There are 5 ways to turn a row about zero (a turn may also mirror it). The second row of each pair is the first, turned, with some noise. The first 45 pairs use one turn. New pairs use 3 turns, one after the other, and a turn may come again.
(in the rows, 128 means zero)
Known pairs, each followed by its turns in order:
[ 71 113  94 134 153 174 144 140]
[154 121 124 189 146 120 145  74]	Y

[132 108  66 101 115 165 164 106]
[143 117 149  94  73 137  73 151]	D

[ 93 142 129  91 119 183  96 137]
[121 147  86 148 141 130  62 145]	D

[ 66  69 156 147 113 183 128  68]
[187  51 131 187  92  97 118 130]	Y

[119 190  94 152 108 103 132 106]
[116 114  85 184 119 155 105 153]	C

[131 107 120 127 177 133  99  97]
[166 147 107 140  95 135 158 137]	Y

[153 123 113 172 186 150 151 133]
[162 110 131 137 114 129  95  62]	C

[163 109 127 101 128 129 204 121]
[148  89 129  82 119 169 165 101]	X

[138 188  53  99 124 192 108 159]
[203 134 204 165  85 103 151 126]	Q

[143 170 101 151 150 124 118 171]
[117 158 170 114 176 134 129 148]	D

[110 170 148 116 131  56  70  94]
[128 176  73 112 102  63 110 162]	X

[ 78 120 129 131 115 152 150 124]
[152 164 157 137 144 154 144 133]	X

[149  90 140  91 132 139 115 146]
[123 117 109 113 134  95 172 147]	Y

[138  98 156 116 164 152 119 113]
[118 155 107 129 107 107 120  85]	D

[125  85 123 122 140 139 138 159]
[137 109 132 154 118 170 117 121]	X

[ 73 146  73 152 174 155  89 154]
[100 148 177 151  79  70 171 121]	Q

[136 119 199 172  68 112  86 134]
[126 199  79  74 132 120 101 164]	C

[ 92 126 117 152  59 194 137 108]
[118 108  68 103  98 128 103 202]	D

[121 142  83 111  85 147 100 136]
[148 118 107 149 108 134 176 168]	C

[135 111 165 130 129  98 152 166]
[118 133  99  99 155  92 103 131]	Y

[154 175 127  82 176 112 124 183]
[123 188 112  95 191 149 163 137]	Y

[108 138 131  82 181 182 193 116]
[113 144 212 160 172 139  93 161]	Q

[109 105 128  93  95 128 139  95]
[150  91 105 142  92 137 108 127]	D

[133 129 110 141  74 172 105 120]
[119 127 168 167 143  93 161 114]	X

[136  85 148 105 126 100 111 171]
[125 145  86 136 137 104  86  94]	Q

[170 144 132 153 106 206 142 141]
[181 182 105 155 122 126 158  88]	C

[ 98 175  96  72 108 146 126 107]
[101 119 142 181 118 162 179 158]	C

[138 155 136 105 197 208 146 167]
[139 130 197 176 120  86  81 184]	Q

[112 170 138 150 100 129  69  92]
[103 168 135 144 137  60 135 153]	X

[138 116 165  94 151  68 142 120]
[104  96 105 124 187 123  99 100]	Q

[121 113 166 151  98 127 128 136]
[119  89 112 122 131 115  96 140]	Y

[112 117 131 157 146 175 157 150]
[114 125 169 133 157 176 117 126]	X

[100 123 122  60  96 156 161  76]
[ 72 147 165 174 117 101 183 145]	C

[134 144 127 132 162  86 167 114]
[124 103 160 102 140 147 148  85]	D

[134 177 105 169  53 113 100 102]
[185 108 106 110 158 144 162 202]	D

[133 125 147 157 144 100 101 148]
[121 142  80 120 122 137 107 139]	Y

[110 132 157 142  96 105 185 143]
[120 115 146 116 157  94  68 115]	Y

[171 161  96 109 150 100 149 101]
[142  66 152 157 144 153 137 104]	Q

[134 140 162 132 176 118 155 137]
[ 94  95 143 129 144 113  92 147]	Q

[134 130 100 142 122 176 122 138]
[118 110 156 155 165 125 129 112]	X

[119 151 129 110 101 124 114 103]
[135 153 119 127 128  97 153 123]	X

[144  96 176 100 137 122  80 114]
[ 93 143 128  59 131 131 153 116]	C

[ 76 110 100 118 142 124 161 133]
[ 99  82 148 123 122 113  91 120]	D

[ 90 104 147 108 142 160 192 130]
[ 96 172 173 121 156 151  86 146]	Q

[157 116 132  81  70 205 151 144]
[159 185 143 153 145  99 212 125]	C

New pairs, each followed by its turns in order:
[143 156 112 126  96  86 127 114]
[133 110 134 150 102 163 163 115]	Q Y D

[130 109 140 172  97 124 112 190]
[ 96 166 142  71 119 102 106 150]	Q Y Q

[167 109 131 149 133 145  76 107]
[ 84 128 121 180 127 152 135 117]	Q D D

[109 118 161 172 185  98 144 183]
[149 151 167 143  87 155  61  94]	C Y Q

[111 161 190 124 144  99 167 110]
[108 134 142 115 212 123 110 131]	C X D

[139  89  99 126 160  79 113 135]
[137 130  98 116 115 108 124 194]	Q C C

[188 131 186 103 144 116  69 168]
[156 123 185 160  60  73 103 115]	Q C D

[124  87 135 166 164 160 104 143]
[157 129 106 143  71  99 104 120]	Q C Q

[126 134 140 101  69 130  95 129]
[ 78 139 164 156 149 114 142 128]	Y X X

[146 126 151 143 115 113 141 125]
[150 134 155 127 147 112 124 122]	C X D

[139 152 108  94 147 178 101 122]
[134 118 117 158 100 138  79 167]	C D D

[ 76 168 116 160 121  84 231 178]
[ 96 196  96  75  86  45 165 100]	C X Q

[105 116 126 124  79 154 170 152]
[ 64 146 122 138 109 140 155 118]	D Y Q

[139 171 103 147 150  86 128 133]
[138 169 150 117 154 112  86 122]	Y D D

[160 161 130  87 147  63 138 141]
[ 91  84 114 122 191 110 155 141]	C Q D

[162 112 177 124 105  92 166 150]
[ 69  91 111 138 109 134 150  93]	X D Y

[119 172  82 117 145 132 108 135]
[136 148 137 136  97 146 161  84]	Q X X

[152 153  98 126 162 141 124 133]
[149 102 125 132 143 103 148  94]	Q C Q

[159 145 211 116 157 104 123  86]
[ 97 108 142 183 163 131  53 116]	D X Q

[157 119 158 157 128 134 118 136]
[144 102 121 101 110 120  98 129]	X Y C

[130  97 188 115 178 170 120 124]
[ 56  96 136 118 147  81 109 136]	Q D Q

[172 132 154 120 145 182 117  95]
[ 94 139 133  78  88 134 166 141]	C C Q

[ 45  89 165  85 115 133 137 186]
[138 203 112 170 158 148 117 202]	X Y Q

[143 123 167 120 171 126 134 119]
[151 144 118 178 142 140 129 114]	D D Q

[ 94 106 187 136 115 149 107 157]
[112 172 105  74 151 117 106 143]	C D D

[165  76 188 107 126 146 156  31]
[165 110  37  76 148 176  71 116]	Y C X

[ 72 156 146  97 108  74 121 115]
[149  91 114 144 122 208 119 126]	C X Y

[ 80 155 129 172 152 152 122  90]
[108  87 115 124 161 150 186 114]	C X D

[160 149  99 124 147  86 113  78]
[107  77 141 165 146 144  92 151]	D Q X

[139 118 161 153 143 118 114  92]
[175 120 105 143 147 142 133 118]	X Q D

[ 98 184 152 163 140 138 154 149]
[138 187 128 132 109 165 155 159]	Q Q Y

[141 103 130 118 186 104  82 123]
[114 101  92  95 128  78  96 107]	X D Q

[134  96  97 143 169 124  68  74]
[111 190 114 123 113 118 124  53]	D Y X

[109 121 165 100 120 104 165 119]
[152 105 157 170 116 130 126 153]	D D D

[138 109 153 119 123 119 173 139]
[150 108 122 165 130 132 158 145]	C C Y

[112  85 101 173 112  90 129 127]
[152 129 151 171 115 118  92  80]	Y C X

[130 156  85 158 108 170  89  96]
[103 115 114  87  76 144 156 171]	C X X

[150 169  97 142 162 111 188 185]
[ 56 128 156 125 114 118 160  60]	Y Q D

[156 108 106 109 164 172 146 106]
[122  74  99  89 134 144 134 116]	D Q X

[191  69 133 137 142  88  99  66]
[186 132 117 109 168 115  49 178]	D C X

[118 106 165 176 148 175 133 152]
[124 107 112 191 112 150  82 114]	C Q Q

[ 69 112 139  88 110 100 160  72]
[178 100 177 166 104  89  97 151]	Y Q D

[148 178  86 156  74 224 165  77]
[ 62 151 181 184  72 186  72  97]	C D D

[114 120 119 124 170 107 102  91]
[174 146  94 139 129 154 110 124]	Y Q Q

[130 133 164 116 116 167 134 126]
[162 136 136 128 103  95 146 125]	Y X C

[165 138 109 137 128 191 133  96]
[152 120 152 172 100  99 101 166]	X D Y

[107  72  76 110  78  88  98  95]
[100 110  80 153 126  73  60  93]	C C Q

[134  69 150  74 132 123  79 168]
[140 123 174 159 148  65 174 168]	D Q C

[153 137  98 162  88 156 138 141]
[155  72 129 140 145 108 111 150]	C C X

[164 169 124 110 169 137 147 138]
[139 102 139 149 161 128  77 155]	Y Y Q

[130 195 130 103 126 133 114 123]
[190 122  93 122 144 136 130 126]	C X Y

[111 108 130  77  76 119 153 122]
[ 67 127  93 164 128 131 110 148]	C C X

